The rows come from 4 hidden closed curves, with some noise, and rows from the same curve form a group. Each curve winds through 10 dimensions. The rows are also pushed far along 5 directions, which tell nothing about the answers.
In the rows, zero is written as 128.
Some rows, each with its group after it:
[171  96 149 117 111 141 149 162 113 133 133 140 148 118 105 130  97 128
 134 140 137 124 108 140 113 140 104]	J_131
[163 134 170  92 145 144  89  95 126 124 169 158 175  97 101  74  83 143
 156 154 137 161 102 117 150 106 126]	J_273
[128 147 109 149 123  96 106 159 130 124 123 111 122 155 122 125 122 140
  82 100 133 117 172 145 147 141 103]	J_131
[153 120 107  77  88 123 166  76 145 128 105 111 132 113 160 184 138 129
 127  99 111  90 123 113 108 111  43]	J_273
[137 117 129 137 132 124  96 182 109  98 148 148 151 141 114  82  89 166
 105 118 145 150 135 171 140 180 126]	J_867
[118 133 175 111  74  87 125 114  98 139 121 101 167  95 177 125  85 124
 179  82  64 152 138 146 152 126  55]	J_867
[126 129 117  96  91  86 123  80 122 133 117 114 130 127 162 158 108 126
 108  78  98 103 156 109 154 113  23]	J_273
[ 58 198 126 163 159  97 135 212 112 143 139  99  72 155 116 126  77 163
 128  79 100  90 172 122 171 145 114]	J_855
[149  98 106 130 137 128 148 118 129 139 121 137 118 159 119 159 164 105
  98 137 154 106 122  99 108 133 150]	J_131
[123 153 131 132 116 108  92 135 128 122 136 133 146 120 113 119 109 138
 126 133 103 135 156 124 146 125 145]	J_867
[128 110 141 143 139 113 126 149 109 145 139 132 128 149 118 120 108 116
 119 119 133 127 132 116 142 141 132]	J_131
[141 115 142 138 133 133 125 140 128 145 135 141 147 107 139 123 107 142
 152 131 108 122 142 109 132 115 128]	J_131
[147  89 154 115 110 167 171 100 138 139 105 123 140  87 117 145 141 130
 175 158 138 112  84 105  95 122 122]	J_855
[101 115 136 132 123 155 180 173 146 147 127 129 121  90 107 141 103 152
 181 160 133 112  90 108 117 151 141]	J_867
[117 121 136 123  90 109 101  80 102 120 130 105 116 152 202 116 164 103
  69  79 125 113 163 151 164 111  91]	J_855
[128 110 129 143 120 154 135 136 141 125 114 145 124 119 117 148 126 126
 147 167 106 132 109 126 116 118 131]	J_273
[138 138 110 110 124 139 139 117 160 127 138 158 149 131 130 149 146 135
 129 152 127 113 133 114  98 117 176]	J_273
[141 112 134 130 111 129 101 136 112 111 128 168 159 118 113 117 110 140
 137 135 100 138 142 142 121 135 139]	J_867
[129 122 158 118 101 155 153 105 137 130 124 113 135 116 174 133 141 120
 143 134 118 119 114 143 110 109 127]	J_855
[131 111  67 144 111 124 148 137 130 107  88 131  89 179 120 181 211 119
  69 127 155  98 136 143 106 151 127]	J_867
[123 135 104 134 140 126 105 121 135  97 122 130 121 157 111 111 143 151
  83 111 154 114 141 145 130 152 129]	J_131
[145 120 153 122 108 114 129 117 101 126 114 127 140 140 152 128 139 139
 137 108 136 136 124 147 135 130  69]	J_855
[ 93 148 127 144 155 126 157 171 119 137 119 122  95 127  99 130 104 134
 154 122 142 124 120 136 114 147 124]	J_273
[125 140 100 117 136 117 145 138 117 129 122 136 120 129 136 144 159 152
 140 112 149 117 136 121 119 142 130]	J_131
[ 86 133 153 151  74  85 119 164 105 145 120 103 125 126 146 133 102 129
 145 108  86 140 141 139 191 138  60]	J_867
[106 113 126 171 126 130 142 207 118 130 117 125 110 136 148 116  90 168
 125  86 117 107 154 164 147 157  69]	J_131
[ 76 154 131 152 130 119 147 169 104 129 117 107  70 156 128 115 122 155
  90  74 166  62 168 150 144 150  89]	J_855
[154  98 121 135 138 148 130 115 124 118 120 154 116 172 119 144 148 135
  87 132 144  95 125 118 119 128 112]	J_867
[131 132 135  93 107 159 125 126 131 115 151 150 145  74 126 104 112 132
 146 146 128 130 118 147 122 117 152]	J_867
[131 145 139 125 145 150 138 158 125 132 146 138 113 122  96 116 112 107
 131 155 148 134 113 146 115 116 161]	J_273
[107 119 115 149 116 113 149 143 116 141  99  85  92 127 141 167 156 132
 139 123 112 121 119 103 146 143  98]	J_131
[105 103 154 144 126 133 127 117 102 148 131 128 118 120 147 126 131 109
 148 127 103 126 124 103 150 116 147]	J_867
[131  92 117 118 119 143 103  65 139 118 132 168 125 144 142 129 134  96
  84 147 130 126 127 126 131  97 111]	J_855
[150 114  77 124 140 149  88  77 137  78 111 143 120 147 105 109 199 134
  57 121 170 110 141 142 118 134 159]	J_273
[134 127 115 143 132 124  93 130 121 119 126 141 130 115 109 100 143 143
 116 131 152 137 147 136 146 129 129]	J_131
[133 140 111  95 123 129 124  82 146 133 136 147 129 115 130 150 138 115
 133 143 110 123 124  96 135  91 124]	J_855
[161 113 130 135 105 136 158 155 156 139 110 119 149 121 137 152 116 134
 137 132 117 117 131 142 101 124  96]	J_131
[112 140 111 107 133 117 179 112 141 151 123 116 121 125 140 169 152 123
 148 117 134  95 126  87  93 134 163]	J_867
[140 147 142 128 155 115 115 122 116 126 127 122 140 125  89 110 111 128
 135 116 134 127 143 118 107 134 159]	J_131
[156 122 109  93  87 138 171 107 139 128 114 133 118 149 150 182 172 121
  95 120 138  72 128 128 103 110  90]	J_867
[131 108 134 114 116 160 128 129 126 126 153 163 138 116 141 121 135 107
 136 163 119 146 103 139 131 112 168]	J_867
[114 163 147 137 146 121 144 105 146 153 114 104 129 115 114 150 137 105
 175 146  97 128 130  90  97 100 188]	J_273
[108 138 104 136 135 129 102 127 144 110 131 149 118 138  93 109 133 142
 102 149 159 135 131 135 143 138 134]	J_855
[146 103 159 113 145 174 149 133 135 125 149 188 161 120  86  88 110 147
 151 165 187 124  94 141  84 143 175]	J_855
[139 111 108 123 140 131 131 128 136 120 122 148 134 136  92 139 117 117
 127 138 126 141 109 130 109 140 129]	J_855
[143 118 156 124 107 117 119 100 111 135 121 116 138 126 137 129 120 137
 120 104 114  95 150 103 143 117  90]	J_867
[116 112 144 140 102 132 142 155 110 131 109 150 140 112 123 144 116 147
 171 129  89 116 133 129 118 137 123]	J_867
[102 104 114 116 131 124  92  67 133 107 131 154 140 121 125  91 110 113
 103 108 139 142 135 140 130 135 125]	J_855
[149 107 126 102  85 100 159 118 104 125 113 109 142 150 165 149 145 113
 107  71 136 113 131 158 119 153  64]	J_855
[ 77 139 144 131 140 111  99  75 131 170 153 135 122  95 151 123 111 102
 169 135  75 138 142  55 184  74 153]	J_131
[152 120  86 128 144 147 132 150 149  98 126 139 125 151 101 136 157 151
  90 151 170 122 119 140  91 165 170]	J_867
[150  99 149 124 123 149 127 134 116 132 135 149 152 103 145 112 100 149
 147 119 112 116 133 128 129 121 106]	J_131
[144 115 113 129 127 124  75 122 111  99 135 179 153 139 103 107 132 133
 100 135 121 140 155 144 125 136 163]	J_867
[107 104 129 124  81 115 153 141  96 134 116  95 111 119 176 130 140 121
 109  74 137  99 143 156 150 147  72]	J_273
[ 98 159 120 138 141 140 162 197 141 135 132 140 104 122  77 126 103 144
 150 156 165 126 112 147 112 149 147]	J_273
[114 116 125 132 113 138 148 126 127 140 124 135 103 144 138 152 138 126
 109 117 113  77 138 106 143 114 111]	J_273
[142 112 147 122 111 114 123  83 120 116 111 131 143 157 146 119 135 122
  92  96 158 113 149 155 100 132  88]	J_855
[127 120 115 118 112 143 158 142 117 128 125 118 101 129 139 138 154 109
 103 116 156 102 125 151 120 131 126]	J_273
[121 166 138 124 180 109  64 144  95 118 182 171 143 139  96  70  67 122
 116 112 114 157 162 134 149 123 187]	J_131
[140 104 137 121 145 157 126 126 144 119 139 175 152 123  97 115  85 121
 146 163 122 151  98 138 101 127 142]	J_855
[ 90 152 138 145 117 123 134 141 136 130 112  79 112 104 129 124 113 149
 151 103  93 108 139 121 156 132 106]	J_273
[115 157 121 124 136 112 145 141 142 137 133 111 120 142 104 150 138 152
 133 142 137 109 123  86 130 144 153]	J_131
[ 96 134 127 138 143 115 137 141 121 133 131 121 111 148 120 128 136 154
 134 122 144 117 121 101 146 158 139]	J_131
[102 139 164 103  81 125 174 127 136 158 129 108 129  96 178 156  80 141
 174 106  81  92 126 114 145 105  46]	J_855
[158 117 170  92 105 154 130 103 141 128 137 156 178  83 107 122  58 107
 179 157  80 153  95 142 105  95 100]	J_867
[126 153 152 141 142 119 139 132 126 139 113 107 129 125 116 138 119 121
 158 125 107 125 138 120  99 121 152]	J_273
[ 90 153 164 149 128  93 118 157 109 150 131 132 128 125  84 104  65 128
 145 111 120 118 159 125 148 132 110]	J_273
[114 130 136 122 134 134 126 119 155 130 130 170 169  90  92 115  94 136
 188 167 116 158 115 121  93 131 174]	J_273
[ 82 154 161 175 142 125 103 207 114 134 141 120 109 120  96  95  44 152
 153 133  87 143 138 140 176 139 112]	J_273
[120 145 179 142 127 133 140 129 158 156 130 115 147 109 101 128  84 130
 172 169 109 125 120  95 116 109 147]	J_855
[227  77 116 111 148 209 139 174 132  61 127 179 174 126  73  97 134 188
 108 157 182 116  89 187  44 181 173]	J_855
[146  95 135 133  86 140 178 140 157 154 103 112 145 105 174 170 119 128
 160 125  96 110 120 130 113 113  65]	J_131

New rows. What belongs after each?
[113 134 121 100 100  92 130  91 106 134 115 100 116 107 149 154 123 100
 138  91  96 131 131 119 148 117  67]	J_131
[139 101 109 120 104 164 151  84 162 126 105 142 104 137 137 174 160 109
  96 165 136  91 114 116 103  96 101]	J_855
[ 99 143 109 123 150 112 109 117 106 122 136 134 111 126 104  98 145 132
 121 100 157 128 138 122 153 143 148]	J_855
[ 97 129 130 152 100  92 152 155 112 154 101  61  95 120 160 177 138 141
 154 109  87 118 130  89 168 144  70]	J_131
[134 119 153 120 102 130 110 131 116 132 148 140 142 123 140 113 122 117
 135 147 119 156 110 141 169 113 108]	J_855
[125 145 175 156 138 165 160 224 106 116 114 145 137 107  72  99  89 183
 191 137 129 111 121 173  85 163 162]	J_867
[111 123  63 129 148 133  96  88 122 112 145 152  81 175 153 140 216  86
  41 132 152 115 150 114 146 109 203]	J_867
[105 161 116 147 155 118 142 144 138 145 125 105 108 136 143 158 151 127
 156 136  99 135 129  96 126 122 177]	J_131
[100 145 107 116 118  92  95  80 136 140 148 143 135 144 167 135 150 111
 102 109 103 122 168  93 161 104 152]	J_273
[128 117  80 103 132 115  78  76 123 110 149 182 119 148 105 106 171  94
  61 147 195 154 133 139 150 118 140]	J_273
[103 155 128 128 107  74  78  75 112 138 132  94 122 137 152 117 145 101
  86  83 109 120 183 103 183 103 115]	J_273
[139 105 152 115  84 137 154 117 111 120 116 111 132 137 200 139 145 139
 119  93 123 104 127 160 123 131  66]	J_855
[137  87 126 139 124 158 163 130 112 129 106 129 105 138 141 157 173 125
 124 131 136  90 115 116 101 134 143]	J_867
[209  88 132 112 111 161 166 167 115  91 102 127 164 130 145 141 136 172
 136 114 139 122 105 186  60 169  92]	J_131
[112 118 140 112 112 149 127 108 138 147 159 160 140 105 146 131 134  89
 159 178 101 156  99 109 147  92 177]	J_867
[132 133 118 169 143 126 153 223 108 116 103  89  96 154 107 148 132 184
 123 117 136 104 132 135 120 187 121]	J_131
[147 121 142 163 126 122 117 207 116 119 128 130 148 146 125  91  77 158
 106  89 131 125 163 188 132 158  89]	J_131
[145 140 150  97  98 118 111 120 147 137 158 161 181 104 132 120  97 136
 158 168 118 161 119 124 139 111 124]	J_273
[165  83 131 115 102 154 120 116 119 106 116 189 170 109 111 131 136 137
 149 155 113 134 117 143  92 130 140]	J_867
[145 105 120 136 122 124 108 125  88  98 116 124 100 186 157 122 149 158
  45  60 147  73 166 151 151 145  56]	J_867
[132 106 126 125 129 118 119 110 113 115 120 141 132 150 112 110 138 134
 108 115 167 132 120 140 131 153 103]	J_867
[ 94 161 126 148 138 108 101 123 106 131 128 118 102 135 112 114 161 109
 111 116 133 119 164 121 147 118 182]	J_867
[125 140  95 130 128 113 142 128 137 116 109  87  98 154 131 149 164 144
  82 106 162  98 138 124 125 154 109]	J_867
[ 65 149 104 123 122 114 165 124 145 170 138 137  97 114 132 175 140  87
 157 146  98 109 131  74 133 103 185]	J_867
[130 119 140 114 141 115  64  88 111 113 163 165 169 124 143  73  98 135
 117 103 110 152 152 127 157 122 145]	J_273
[124 116 133 146 142 132 141 130 132 144 124 137 110 167 115 156 128 119
 115 140 117 104 125  94 130 120 127]	J_867
[128 114 143 134 135 170 144 151 127 122 133 157 126 127 104 113 111 146
 134 132 127  93 120 134 117 130 143]	J_273
[135 111 154 144 104 124 132 157 112 139 121 134 131 141 107 130 112 143
 120 129 128 100 137 122 146 139  96]	J_867
[106 140 133 139 139 139 117 148 137 131 154 148 124 140 115 108 127 120
 128 162 135 148 115 133 148 125 175]	J_855
[145 124 116 127 131 138 157 138 130 118 103 154 120 148  72 143 134 133
 105 123 166  81 140 144  72 141 130]	J_273
[105 150 119 134 159 152 193 198 127 125 115 111 103 114  89 133 116 171
 172 108 143  90 111 134  89 174 159]	J_855
[ 74 117 108 139 130 100  98 107 114 139 141 125 100 125 129 115 117 104
 105 114 124 136 142 100 182 131 126]	J_867
[115 108 213 130  70 110 123 142 113 172 142 125 174  80 128 113  47 117
 199 149  67 154 112 107 184 108  72]	J_867
[144 150 131 137 136 128 112 159 151 121 133 133 152 121  85 108  96 143
 134 150 133 146 134 146 119 134 144]	J_131
[140 126  91 123 128 148 124 107 143 109 121 118 111 130 150 148 178 106
  96 140 125 128 127 136 109 114 164]	J_273
[ 84 145 144 185 195 141 100 153 133 118 132 149 108 160  90  78 108 158
 123 144 157 132 144 131 114 153 199]	J_855
[104 150 145 127 106  70 118 138  94 140 136  94 133 147 150 113 112 110
 117  66 113 141 154 147 171 144  91]	J_855
[107 113 111 128 119 141 103 117 116 112 131 160 111 124 119 115 125 126
 107 128 124 122 133 138 154 122 109]	J_867
[ 97 115 140 105 119  97  88  80  84 129 155 129 143 108 167  80 102 112
 124  58 102 140 151 126 185 128 105]	J_855
[102 146  66 138 175 140 138  89 161 118 100 123  75 143  82 160 174 103
  98 137 144  94 134  93  84 119 193]	J_855
[201  85 124  85  72 144 160 110 110  87  89 135 170 123 159 151 158 152
 119  93 138 106 119 189  64 154  59]	J_867
[125 108 138 147 147 156 111 148 147 130 141 173 153 101 114  90  88 136
 164 158 122 162 116 144 132 119 143]	J_131
[ 77 161  85 134 197 133 128 102 142 134 144 138  86 139  99 125 164 102
 121 127 140 111 139  77 117 120 252]	J_855
[145 120 100 128 120 141 151 132 137 110  98 138 124 141 108 160 171 119
 126 145 135 127 113 147  79 141 154]	J_867
[119 116 141 130 133 127 152 127 130 138 117 134 132 130 105 130 122 132
 157 136 146 133 102 121 116 144 119]	J_867
[114 111 117 131 110 140 144 134 138 121 129 130 115 150 149 133 146 120
  93 126 145 110 125 145 129 140 130]	J_855
[123 120 142 115 122 148 116 117 113 109 143 165 126 137 131  86 112 142
  90 108 171  99 144 167 128 129 104]	J_855
[131 129 121  91 102 116 161  92 135 152 121 126 144  86 163 170 154 130
 187 134 111 131 110  90 123 107 107]	J_131
[145 110 109  85  78 103 138  60 122 149 130 126 126 139 174 174 190 105
  91 109 139  88 139  83 161  98  79]	J_855
[138 149 114 134 132 123 104 136 132 116 130 106 113 132 104 119 136 139
  87 128 150 115 148 127 143 131 132]	J_273
[ 97 129 117 133 123 108 127 129 141 145 138 139 134 130 138 148 134 132
 147 149 107 141 126  90 148 134 154]	J_867
[115 157 126 156 146 112 156 149 119 136  95 104  89 171 115 156 160 139
 122 112 155 100 140 128 108 140 114]	J_855
[ 66 153 201 152 126 119 139 179 122 171 146 110 148  62 104  85  38 132
 233 145  93 165 114 119 155 132 150]	J_273
[115 149 162 113 148 125 117  91 148 157 153 125 153  87 127 122  83 133
 195 152  82 149 112  63 149  95 145]	J_273
[167 108 121 136 143 154 106 127 144 100 116 139 145 123  88 118 113 156
 109 144 128 117 131 128 103 137 132]	J_131
[166 128 134 129 121 131 106 113 132 102 104 125 152 126 106 126 140 150
 126 140 131 139 128 143 107 132 112]	J_273
[150 105 180 122 103 139 118 118 129 145 139 155 171 101  96 113  94 128
 167 171 115 138 109 108 138 110 120]	J_867
[139 124 113 122 126 134 122 155 108 125 143 143 108 136  96 126 134 118
  94 141 155 115 128 133 145 131 133]	J_131
[144  68 156  99  96 108 111  79  94 125 132 165 177 123 144 104 104 108
 139 105 128 162 110 144 140 139  69]	J_867
[ 68 144 169 125 104  97 140 153 112 165 153 108 135  89 155 108  73 151
 183 102 104 125 135  99 183 139 102]	J_867
[134 139 125 134 134 159 142 157 143 117 125 110 122 109 134 132 127 130
 144 146 109 136 114 149 104 128 163]	J_273
[149 151 130 124 151 162 151 179 135 110 120 134 129 106  72 127  86 161
 161 140 119 117 110 148  90 139 131]	J_855
[121 120 128 107 106 136 125 160 102 115 153 158 139 108 130 100  96 129
 121 109 127 121 140 167 130 145 134]	J_867
[181 102 166  92  89 138 128 155  89 112 148 155 173 118 129  93  94 163
 121 103 152 114 123 173 138 147  60]	J_855
[145 127 154 128  99 139 126 145 106 105 124 107 134 135 150 101 129 133
  97  97 140 116 140 189 123 140 104]	J_855
[122 136 125 117 142 128 131 111 125 122 122 139 120 125  85 117 113 123
 121 115 151 109 132 130 109 130 128]	J_867
